The rows of each matrix lie in a flat space through zero, up to rounding. After each matrix: how many dimensions does the smallest such space have?
In the rows, zero is written as 100.

96 103 102 98 86 102 108 105 121 87 94 104 93 92 96 100
103 100 99 102 112 97 95 100 104 101 98 99 103 101 103 92
102 99 97 103 108 97 98 103 114 94 97 99 104 95 102 88
98 102 103 96 95 103 96 103 102 99 102 102 100 104 104 98
86 112 108 95 85 106 109 101 107 97 92 102 94 103 100 100
102 97 97 103 106 99 92 103 107 101 101 97 105 101 104 96
108 95 98 96 109 92 111 88 86 100 98 106 92 90 89 103
105 100 103 103 101 103 88 113 105 94 107 99 109 105 111 95
121 104 114 102 107 107 86 105 41 113 119 102 105 123 109 124
87 101 94 99 97 101 100 94 113 109 93 95 98 102 98 98
94 98 97 102 92 101 98 107 119 93 101 97 106 96 104 93
104 99 99 102 102 97 106 99 102 95 97 102 97 93 95 100
93 103 104 100 94 105 92 109 105 98 106 97 110 107 112 92
92 101 95 104 103 101 90 105 123 102 96 93 107 103 107 89
96 103 102 104 100 104 89 111 109 98 104 95 112 107 112 91
100 92 88 98 100 96 103 95 124 98 93 100 92 89 91 99

7

142 135 120 38 142 121 94 122 100 85 76 98 111 61 127 109
135 134 106 86 115 150 85 8 104 103 127 74 75 70 57 101
120 106 120 122 142 82 101 90 73 86 92 64 77 90 127 95
38 86 122 99 30 72 56 137 86 111 62 121 127 73 140 56
142 115 142 30 141 88 98 88 106 72 98 97 123 85 116 105
121 150 82 72 88 71 57 64 80 138 86 116 90 93 91 125
94 85 101 56 98 57 126 114 85 86 80 102 120 125 99 103
122 8 90 137 88 64 114 161 130 111 164 113 144 118 126 108
100 104 73 86 106 80 85 130 65 108 90 105 129 88 119 81
85 103 86 111 72 138 86 111 108 130 114 90 112 72 104 84
76 127 92 62 98 86 80 164 90 114 89 123 155 74 134 60
98 74 64 121 97 116 102 113 105 90 123 136 117 113 74 90
111 75 77 127 123 90 120 144 129 112 155 117 134 137 108 112
61 70 90 73 85 93 125 118 88 72 74 113 137 160 100 107
127 57 127 140 116 91 99 126 119 104 134 74 108 100 149 115
109 101 95 56 105 125 103 108 81 84 60 90 112 107 115 126

11

87 94 97 106 100 108 103 94 103 98 104 101 103 104 104 101
94 73 113 100 112 90 102 103 109 109 86 108 95 98 102 108
97 113 77 101 98 107 86 78 115 91 112 98 98 105 100 92
106 100 101 76 123 103 107 91 91 95 120 79 93 99 105 96
100 112 98 123 54 109 105 105 110 111 89 118 103 100 91 100
108 90 107 103 109 40 85 88 113 109 70 134 114 100 80 68
103 102 86 107 105 85 76 91 116 97 88 112 101 101 96 96
94 103 78 91 105 88 91 50 128 97 118 104 98 108 93 70
103 109 115 91 110 113 116 128 62 92 111 79 106 97 108 111
98 109 91 95 111 109 97 97 92 88 114 87 102 103 106 100
104 86 112 120 89 70 88 118 111 114 59 132 107 96 90 103
101 108 98 79 118 134 112 104 79 87 132 63 90 100 116 115
103 95 98 93 103 114 101 98 106 102 107 90 87 98 105 112
104 98 105 99 100 100 101 108 97 103 96 100 98 97 100 105
104 102 100 105 91 80 96 93 108 106 90 116 105 100 89 85
101 108 92 96 100 68 96 70 111 100 103 115 112 105 85 63

6

78 100 99 90 100 142 86 104 99 95 100 103 114 92 100 131
100 92 105 88 94 105 88 90 87 134 86 91 91 138 82 95
99 105 97 109 100 106 82 101 89 113 93 106 108 123 99 107
90 88 109 106 112 110 88 89 69 106 99 99 115 130 92 119
100 94 100 112 106 104 89 114 90 61 128 78 92 98 117 122
142 105 106 110 104 79 107 107 101 136 97 112 115 129 100 85
86 88 82 88 89 107 86 97 102 111 69 119 102 107 98 104
104 90 101 89 114 107 97 115 110 89 130 97 105 91 109 111
99 87 89 69 90 101 102 110 127 94 105 89 77 84 103 91
95 134 113 106 61 136 111 89 94 103 65 74 98 108 88 110
100 86 93 99 128 97 69 130 105 65 164 79 89 101 124 114
103 91 106 99 78 112 119 97 89 74 79 79 92 96 102 121
114 91 108 115 92 115 102 105 77 98 89 92 88 100 100 129
92 138 123 130 98 129 107 91 84 108 101 96 100 76 87 113
100 82 99 92 117 100 98 109 103 88 124 102 100 87 107 109
131 95 107 119 122 85 104 111 91 110 114 121 129 113 109 107

9

101 112 76 101 115 113 159 94 116 63 112 98 87 90 78 78
112 80 93 83 119 107 100 77 109 106 72 153 107 88 91 129
76 93 107 109 101 97 56 84 95 124 111 97 109 98 100 108
101 83 109 112 106 112 109 101 106 94 67 92 119 98 78 93
115 119 101 106 103 103 96 97 82 87 91 81 106 114 99 99
113 107 97 112 103 90 111 73 130 113 135 86 106 47 122 82
159 100 56 109 96 111 120 121 110 98 107 84 143 103 126 77
94 77 84 101 97 73 121 85 105 99 110 98 88 71 94 81
116 109 95 106 82 130 110 105 102 110 97 82 116 120 123 128
63 106 124 94 87 113 98 99 110 93 111 116 55 123 110 116
112 72 111 67 91 135 107 110 97 111 30 155 81 150 87 140
98 153 97 92 81 86 84 98 82 116 155 96 85 104 95 93
87 107 109 119 106 106 143 88 116 55 81 85 110 84 79 102
90 88 98 98 114 47 103 71 120 123 150 104 84 95 99 108
78 91 100 78 99 122 126 94 123 110 87 95 79 99 93 103
78 129 108 93 99 82 77 81 128 116 140 93 102 108 103 115

14

70 91 88 72 87 40 82 112 119 96 95 104 91 104 95 103
91 51 89 145 102 98 99 114 122 103 117 76 123 102 91 90
88 89 58 119 90 57 76 115 86 99 108 99 124 99 94 129
72 145 119 67 120 52 77 108 87 106 45 117 45 100 80 109
87 102 90 120 113 84 81 113 88 108 81 92 98 99 78 113
40 98 57 52 84 15 51 135 116 83 80 98 87 109 85 110
82 99 76 77 81 51 95 83 108 95 121 95 78 106 82 102
112 114 115 108 113 135 83 58 70 102 88 87 69 102 68 102
119 122 86 87 88 116 108 70 78 97 122 101 95 100 96 109
96 103 99 106 108 83 95 102 97 120 91 92 101 101 72 113
95 117 108 45 81 80 121 88 122 91 113 115 76 104 115 84
104 76 99 117 92 98 95 87 101 92 115 100 104 100 110 98
91 123 124 45 98 87 78 69 95 101 76 104 61 106 77 100
104 102 99 100 99 109 106 102 100 101 104 100 106 100 103 99
95 91 94 80 78 85 82 68 96 72 115 110 77 103 118 94
103 90 129 109 113 110 102 102 109 113 84 98 100 99 94 94

8

13 163 115 142 112 108 93 74 99 112 47 88 127 95 113 121
163 115 92 85 127 103 67 109 84 116 114 109 104 87 73 93
115 92 151 117 81 92 67 118 70 119 94 109 101 104 144 93
142 85 117 104 127 85 115 93 89 94 105 83 77 95 98 124
112 127 81 127 129 129 102 124 112 92 105 109 106 120 131 99
108 103 92 85 129 123 109 73 68 103 111 102 93 108 104 133
93 67 67 115 102 109 92 92 93 117 88 82 94 108 77 105
74 109 118 93 124 73 92 148 103 77 95 93 56 101 86 103
99 84 70 89 112 68 93 103 137 104 125 97 110 118 94 92
112 116 119 94 92 103 117 77 104 134 82 88 47 92 111 123
47 114 94 105 105 111 88 95 125 82 103 82 118 108 104 100
88 109 109 83 109 102 82 93 97 88 82 119 94 88 111 119
127 104 101 77 106 93 94 56 110 47 118 94 118 107 112 150
95 87 104 95 120 108 108 101 118 92 108 88 107 99 88 132
113 73 144 98 131 104 77 86 94 111 104 111 112 88 155 118
121 93 93 124 99 133 105 103 92 123 100 119 150 132 118 158

14

98 99 96 99 107 104 98 73 94 115 79 104 90 112 129 85
99 95 109 88 93 100 88 79 98 113 121 93 98 97 110 89
96 109 89 103 105 96 112 123 102 83 92 100 91 81 67 120
99 88 103 111 99 104 100 117 103 90 92 97 108 106 102 93
107 93 105 99 93 100 93 95 103 109 115 89 106 109 111 94
104 100 96 104 100 99 102 111 106 97 100 100 100 100 95 109
98 88 112 100 93 102 92 112 106 93 119 97 107 94 95 97
73 79 123 117 95 111 112 156 76 42 86 81 133 86 53 69
94 98 102 103 103 106 106 76 71 105 70 82 110 124 122 62
115 113 83 90 109 97 93 42 105 149 87 113 76 124 155 102
79 121 92 92 115 100 119 86 70 87 63 107 87 84 77 91
104 93 100 97 89 100 97 81 82 113 107 56 106 114 111 75
90 98 91 108 106 100 107 133 110 76 87 106 86 75 69 119
112 97 81 106 109 100 94 86 124 124 84 114 75 113 137 116
129 110 67 102 111 95 95 53 122 155 77 111 69 137 167 119
85 89 120 93 94 109 97 69 62 102 91 75 119 116 119 42

6

120 56 102 112 93 76 109 123 102 114 119 66 97 128 113 124
56 131 127 44 109 153 145 63 112 150 110 93 124 62 108 88
102 127 110 116 132 88 96 117 73 82 123 133 109 103 106 85
112 44 116 58 73 123 118 77 141 147 114 28 102 104 105 137
93 109 132 73 126 119 124 93 97 126 140 93 121 93 113 101
76 153 88 123 119 92 98 111 70 75 84 158 102 87 97 66
109 145 96 118 124 98 58 97 81 46 94 155 97 90 83 76
123 63 117 77 93 111 97 88 123 117 123 57 102 109 102 127
102 112 73 141 97 70 81 123 81 66 75 132 86 110 94 87
114 150 82 147 126 75 46 117 66 24 84 175 90 100 82 69
119 110 123 114 140 84 94 123 75 84 147 119 113 115 111 98
66 93 133 28 93 158 155 57 132 175 119 51 123 71 112 110
97 124 109 102 121 102 97 102 86 90 113 123 108 95 101 88
128 62 103 104 93 87 90 109 110 100 115 71 95 121 102 123
113 108 106 105 113 97 83 102 94 82 111 112 101 102 97 98
124 88 85 137 101 66 76 127 87 69 98 110 88 123 98 104

4

91 91 98 86 121 90 95 114 104 88 98 95 115 97 112 108
91 96 96 80 121 95 116 102 87 95 96 102 110 122 95 108
98 96 99 92 108 99 101 103 99 100 97 101 103 106 97 101
86 80 92 27 152 117 137 112 63 92 83 104 120 150 54 145
121 121 108 152 55 120 91 70 112 122 112 92 65 74 96 89
90 95 99 117 120 69 77 108 124 95 100 89 112 87 140 80
95 116 101 137 91 77 101 83 107 101 110 96 96 99 133 73
114 102 103 112 70 108 83 102 110 110 99 111 88 87 93 83
104 87 99 63 112 124 107 110 87 102 90 104 102 111 63 128
88 95 100 92 122 95 101 110 102 78 107 82 116 79 119 129
98 96 97 83 112 100 110 99 90 107 91 109 101 128 84 95
95 102 101 104 92 89 96 111 104 82 109 99 111 80 123 102
115 110 103 120 65 112 96 88 102 116 101 111 79 99 86 81
97 122 106 150 74 87 99 87 111 79 128 80 99 53 150 104
112 95 97 54 96 140 133 93 63 119 84 123 86 150 26 119
108 108 101 145 89 80 73 83 128 129 95 102 81 104 119 44

5

61 52 59 79 70 159 52 48 137 73 109 35 88 140 99 105
52 103 96 141 128 109 117 87 76 92 102 109 109 113 49 108
59 96 78 119 99 111 79 87 102 101 103 100 101 124 66 120
79 141 119 57 64 104 58 114 58 149 154 79 102 100 142 18
70 128 99 64 53 89 35 113 101 113 135 102 102 88 133 62
159 109 111 104 89 23 121 92 110 107 76 127 81 70 121 81
52 117 79 58 35 121 23 66 85 128 145 44 87 134 133 32
48 87 87 114 113 92 66 95 112 111 121 130 112 105 50 112
137 76 102 58 101 110 85 112 135 102 98 99 111 92 129 117
73 92 101 149 113 107 128 111 102 70 97 115 86 84 58 121
109 102 103 154 135 76 145 121 98 97 73 145 97 92 52 149
35 109 100 79 102 127 44 130 99 115 145 120 131 99 84 101
88 109 101 102 102 81 87 112 111 86 97 131 114 82 95 117
140 113 124 100 88 70 134 105 92 84 92 99 82 64 135 65
99 49 66 142 133 121 133 50 129 58 52 84 95 135 50 166
105 108 120 18 62 81 32 112 117 121 149 101 117 65 166 32

8

101 126 103 108 97 89 93 90 81 86 109 92 75 107 98 81
126 150 104 85 106 108 98 80 68 96 117 90 94 119 97 59
103 104 128 73 87 122 113 96 89 86 99 92 97 75 112 91
108 85 73 152 136 70 100 98 111 123 110 106 106 94 94 127
97 106 87 136 150 48 85 128 75 69 107 105 90 48 94 124
89 108 122 70 48 127 124 88 95 92 98 97 82 96 106 82
93 98 113 100 85 124 124 83 105 102 80 98 98 99 89 69
90 80 96 98 128 88 83 164 103 73 89 119 105 83 126 87
81 68 89 111 75 95 105 103 127 116 96 109 99 104 99 135
86 96 86 123 69 92 102 73 116 120 103 98 81 133 86 111
109 117 99 110 107 98 80 89 96 103 113 88 81 142 111 71
92 90 92 106 105 97 98 119 109 98 88 111 105 105 99 90
75 94 97 106 90 82 98 105 99 81 81 105 96 77 73 123
107 119 75 94 48 96 99 83 104 133 142 105 77 160 116 110
98 97 112 94 94 106 89 126 99 86 111 99 73 116 143 68
81 59 91 127 124 82 69 87 135 111 71 90 123 110 68 152

8

25 108 113 164 108 112 96 131 169 130 105 108 114 171 95 139
108 79 107 76 139 68 72 42 118 128 96 115 101 159 68 81
113 107 121 101 104 95 132 73 80 46 114 106 26 134 77 81
164 76 101 133 62 37 101 114 63 116 112 129 122 86 112 64
108 139 104 62 55 72 61 128 106 76 76 151 100 77 102 100
112 68 95 37 72 86 99 132 112 85 82 129 78 119 100 128
96 72 132 101 61 99 106 92 100 141 79 139 105 49 156 145
131 42 73 114 128 132 92 70 107 129 139 70 69 108 90 35
169 118 80 63 106 112 100 107 82 84 50 100 139 110 105 74
130 128 46 116 76 85 141 129 84 134 98 32 140 64 96 145
105 96 114 112 76 82 79 139 50 98 79 63 92 65 77 85
108 115 106 129 151 129 139 70 100 32 63 65 75 139 75 97
114 101 26 122 100 78 105 69 139 140 92 75 83 115 72 53
171 159 134 86 77 119 49 108 110 64 65 139 115 76 108 110
95 68 77 112 102 100 156 90 105 96 77 75 72 108 104 120
139 81 81 64 100 128 145 35 74 145 85 97 53 110 120 47

13

85 100 104 117 78 116 90 104 77 119 90 100 92 116 79 98
100 117 117 99 89 104 123 103 90 91 110 123 95 102 106 93
104 117 104 113 85 116 110 104 63 109 111 112 95 92 91 80
117 99 113 146 121 89 104 100 91 115 102 121 97 88 113 66
78 89 85 121 56 89 118 56 111 109 118 74 115 116 95 126
116 104 116 89 89 126 109 111 117 86 99 97 104 99 98 112
90 123 110 104 118 109 98 116 101 101 96 83 83 99 90 100
104 103 104 100 56 111 116 146 88 85 129 103 121 82 98 116
77 90 63 91 111 117 101 88 99 102 114 68 113 96 134 106
119 91 109 115 109 86 101 85 102 113 73 94 111 91 101 102
90 110 111 102 118 99 96 129 114 73 47 91 79 114 98 98
100 123 112 121 74 97 83 103 68 94 91 105 117 92 111 97
92 95 95 97 115 104 83 121 113 111 79 117 44 97 95 84
116 102 92 88 116 99 99 82 96 91 114 92 97 106 98 88
79 106 91 113 95 98 90 98 134 101 98 111 95 98 90 100
98 93 80 66 126 112 100 116 106 102 98 97 84 88 100 98

14

84 115 113 117 142 116 93 147 95 26 81 99 97 86 81 98
115 31 65 123 92 39 119 108 103 75 115 127 140 92 138 95
113 65 87 111 92 129 84 97 133 114 76 113 102 103 156 73
117 123 111 118 101 73 91 111 76 90 96 106 93 109 89 121
142 92 92 101 119 101 151 96 104 98 85 102 73 73 139 70
116 39 129 73 101 94 85 64 81 136 98 101 119 83 64 69
93 119 84 91 151 85 104 78 102 57 95 124 117 84 114 156
147 108 97 111 96 64 78 23 157 24 104 124 97 120 130 53
95 103 133 76 104 81 102 157 106 76 114 76 78 163 98 84
26 75 114 90 98 136 57 24 76 118 75 79 77 96 101 86
81 115 76 96 85 98 95 104 114 75 53 72 109 146 84 113
99 127 113 106 102 101 124 124 76 79 72 64 88 81 102 130
97 140 102 93 73 119 117 97 78 77 109 88 122 101 124 154
86 92 103 109 73 83 84 120 163 96 146 81 101 92 82 62
81 138 156 89 139 64 114 130 98 101 84 102 124 82 47 128
98 95 73 121 70 69 156 53 84 86 113 130 154 62 128 110

14

126 107 109 111 120 89 90 100 89 74 87 83 110 83 97 80
107 110 104 109 108 96 93 96 97 100 102 83 90 100 96 106
109 104 92 97 110 105 96 105 111 111 104 99 80 106 96 144
111 109 97 96 121 115 108 96 90 90 92 100 105 77 99 123
120 108 110 121 122 96 95 108 77 79 90 74 91 98 100 98
89 96 105 115 96 111 110 108 85 90 100 100 95 104 105 66
90 93 96 108 95 110 103 103 116 101 107 113 100 95 107 88
100 96 105 96 108 108 103 107 105 100 82 105 105 104 90 97
89 97 111 90 77 85 116 105 38 91 100 86 100 126 104 73
74 100 111 90 79 90 101 100 91 117 112 99 92 124 104 102
87 102 104 92 90 100 107 82 100 112 91 96 119 97 92 83
83 83 99 100 74 100 113 105 86 99 96 108 110 118 102 51
110 90 80 105 91 95 100 105 100 92 119 110 94 98 117 109
83 100 106 77 98 104 95 104 126 124 97 118 98 114 89 127
97 96 96 99 100 105 107 90 104 104 92 102 117 89 104 107
80 106 144 123 98 66 88 97 73 102 83 51 109 127 107 82

9

98 91 98 116 83 94 68 96 85 98 107 71 90 121 112 115
91 116 80 149 86 109 84 108 102 101 104 112 84 134 103 92
98 80 110 118 97 96 98 110 98 83 113 104 108 90 116 108
116 149 118 52 106 72 100 97 108 111 76 98 128 84 76 49
83 86 97 106 141 70 84 79 115 104 81 96 99 112 108 140
94 109 96 72 70 91 77 86 86 140 121 111 96 120 87 98
68 84 98 100 84 77 98 98 112 141 78 65 108 106 109 137
96 108 110 97 79 86 98 123 97 99 105 102 116 109 125 111
85 102 98 108 115 86 112 97 116 101 79 99 102 94 109 124
98 101 83 111 104 140 141 99 101 79 84 89 72 86 102 128
107 104 113 76 81 121 78 105 79 84 98 60 117 95 79 88
71 112 104 98 96 111 65 102 99 89 60 40 125 115 78 130
90 84 108 128 99 96 108 116 102 72 117 125 104 89 130 127
121 134 90 84 112 120 106 109 94 86 95 115 89 131 103 92
112 103 116 76 108 87 109 125 109 102 79 78 130 103 113 88
115 92 108 49 140 98 137 111 124 128 88 130 127 92 88 71

10

132 100 79 115 96 121 71 122 122 96 107 96 84 93 80 97
100 78 98 114 82 120 97 133 138 105 96 103 41 69 105 116
79 98 18 113 90 145 85 136 78 101 100 63 122 80 97 81
115 114 113 63 94 80 83 90 116 136 91 128 100 139 110 86
96 82 90 94 111 124 69 108 130 67 106 112 86 92 124 77
121 120 145 80 124 81 90 103 105 101 129 129 86 111 66 104
71 97 85 83 69 90 65 108 83 74 121 116 108 108 69 131
122 133 136 90 108 103 108 111 95 108 68 107 109 96 104 76
122 138 78 116 130 105 83 95 129 111 84 87 81 109 105 79
96 105 101 136 67 101 74 108 111 55 50 92 103 74 93 121
107 96 100 91 106 129 121 68 84 50 136 89 104 101 128 88
96 103 63 128 112 129 116 107 87 92 89 114 106 92 121 104
84 41 122 100 86 86 108 109 81 103 104 106 125 99 104 140
93 69 80 139 92 111 108 96 109 74 101 92 99 67 96 97
80 105 97 110 124 66 69 104 105 93 128 121 104 96 40 103
97 116 81 86 77 104 131 76 79 121 88 104 140 97 103 28

12

99 82 97 99 122 93 81 91 100 103 98 88 116 115 72 120
82 84 98 77 121 100 102 72 106 89 122 88 91 118 102 126
97 98 50 115 152 69 76 75 117 76 115 108 111 105 96 125
99 77 115 45 82 116 92 99 102 88 85 106 80 95 85 73
122 121 152 82 92 92 107 157 70 130 24 147 41 110 110 80
93 100 69 116 92 131 102 105 105 66 115 122 48 61 110 44
81 102 76 92 107 102 78 66 137 87 123 75 129 102 113 155
91 72 75 99 157 105 66 103 78 75 103 109 61 106 61 82
100 106 117 102 70 105 137 78 124 108 98 99 123 107 133 112
103 89 76 88 130 66 87 75 108 88 112 96 135 113 85 117
98 122 115 85 24 115 123 103 98 112 139 59 169 75 124 82
88 88 108 106 147 122 75 109 99 96 59 123 36 121 93 123
116 91 111 80 41 48 129 61 123 135 169 36 172 92 67 140
115 118 105 95 110 61 102 106 107 113 75 121 92 110 112 125
72 102 96 85 110 110 113 61 133 85 124 93 67 112 139 152
120 126 125 73 80 44 155 82 112 117 82 123 140 125 152 117

9

95 98 90 97 104 106 112 98 106 98 114 96 94 86 101 86
98 102 93 106 108 100 98 102 93 109 97 99 103 90 102 93
90 93 70 89 113 114 115 93 108 96 110 92 90 52 108 71
97 106 89 115 113 100 102 106 88 119 106 98 106 91 100 84
104 108 113 113 98 92 94 107 91 110 102 104 108 126 95 109
106 100 114 100 92 94 90 101 99 97 88 104 104 118 98 118
112 98 115 102 94 90 64 101 85 104 47 110 114 110 103 135
98 102 93 106 107 101 101 102 95 109 102 99 102 92 101 92
106 93 108 88 91 99 85 95 103 88 72 104 101 100 103 121
98 109 96 119 110 97 104 109 88 120 114 99 107 106 97 87
114 97 110 106 102 88 47 102 72 114 17 113 123 94 108 140
96 99 92 98 104 104 110 99 104 99 113 97 95 90 101 88
94 103 90 106 108 104 114 102 101 107 123 95 97 93 99 81
86 90 52 91 126 118 110 92 100 106 94 90 93 22 115 60
101 102 108 100 95 98 103 101 103 97 108 101 99 115 97 104
86 93 71 84 109 118 135 92 121 87 140 88 81 60 104 61

3

142 79 65 108 68 124 99 105 148 125 84 77 53 57 140 88
79 128 83 133 139 114 67 97 113 116 105 120 126 76 89 95
65 83 182 99 79 70 125 107 108 74 67 104 61 160 48 70
108 133 99 147 136 107 92 110 107 118 102 132 131 111 65 94
68 139 79 136 168 108 68 107 98 109 125 120 150 96 70 107
124 114 70 107 108 122 98 85 97 130 128 101 130 75 114 108
99 67 125 92 68 98 174 87 167 94 69 89 26 108 92 88
105 97 107 110 107 85 87 136 91 82 89 95 92 130 84 99
148 113 108 107 98 97 167 91 87 108 109 129 125 135 79 120
125 116 74 118 109 130 94 82 108 146 134 99 131 73 104 96
84 105 67 102 125 128 69 89 109 134 153 64 125 70 104 95
77 120 104 132 120 101 89 95 129 99 64 139 93 81 91 90
53 126 61 131 150 130 26 92 125 131 125 93 127 41 104 85
57 76 160 111 96 75 108 130 135 73 70 81 41 154 46 66
140 89 48 65 70 114 92 84 79 104 104 91 104 46 175 127
88 95 70 94 107 108 88 99 120 96 95 90 85 66 127 107

7
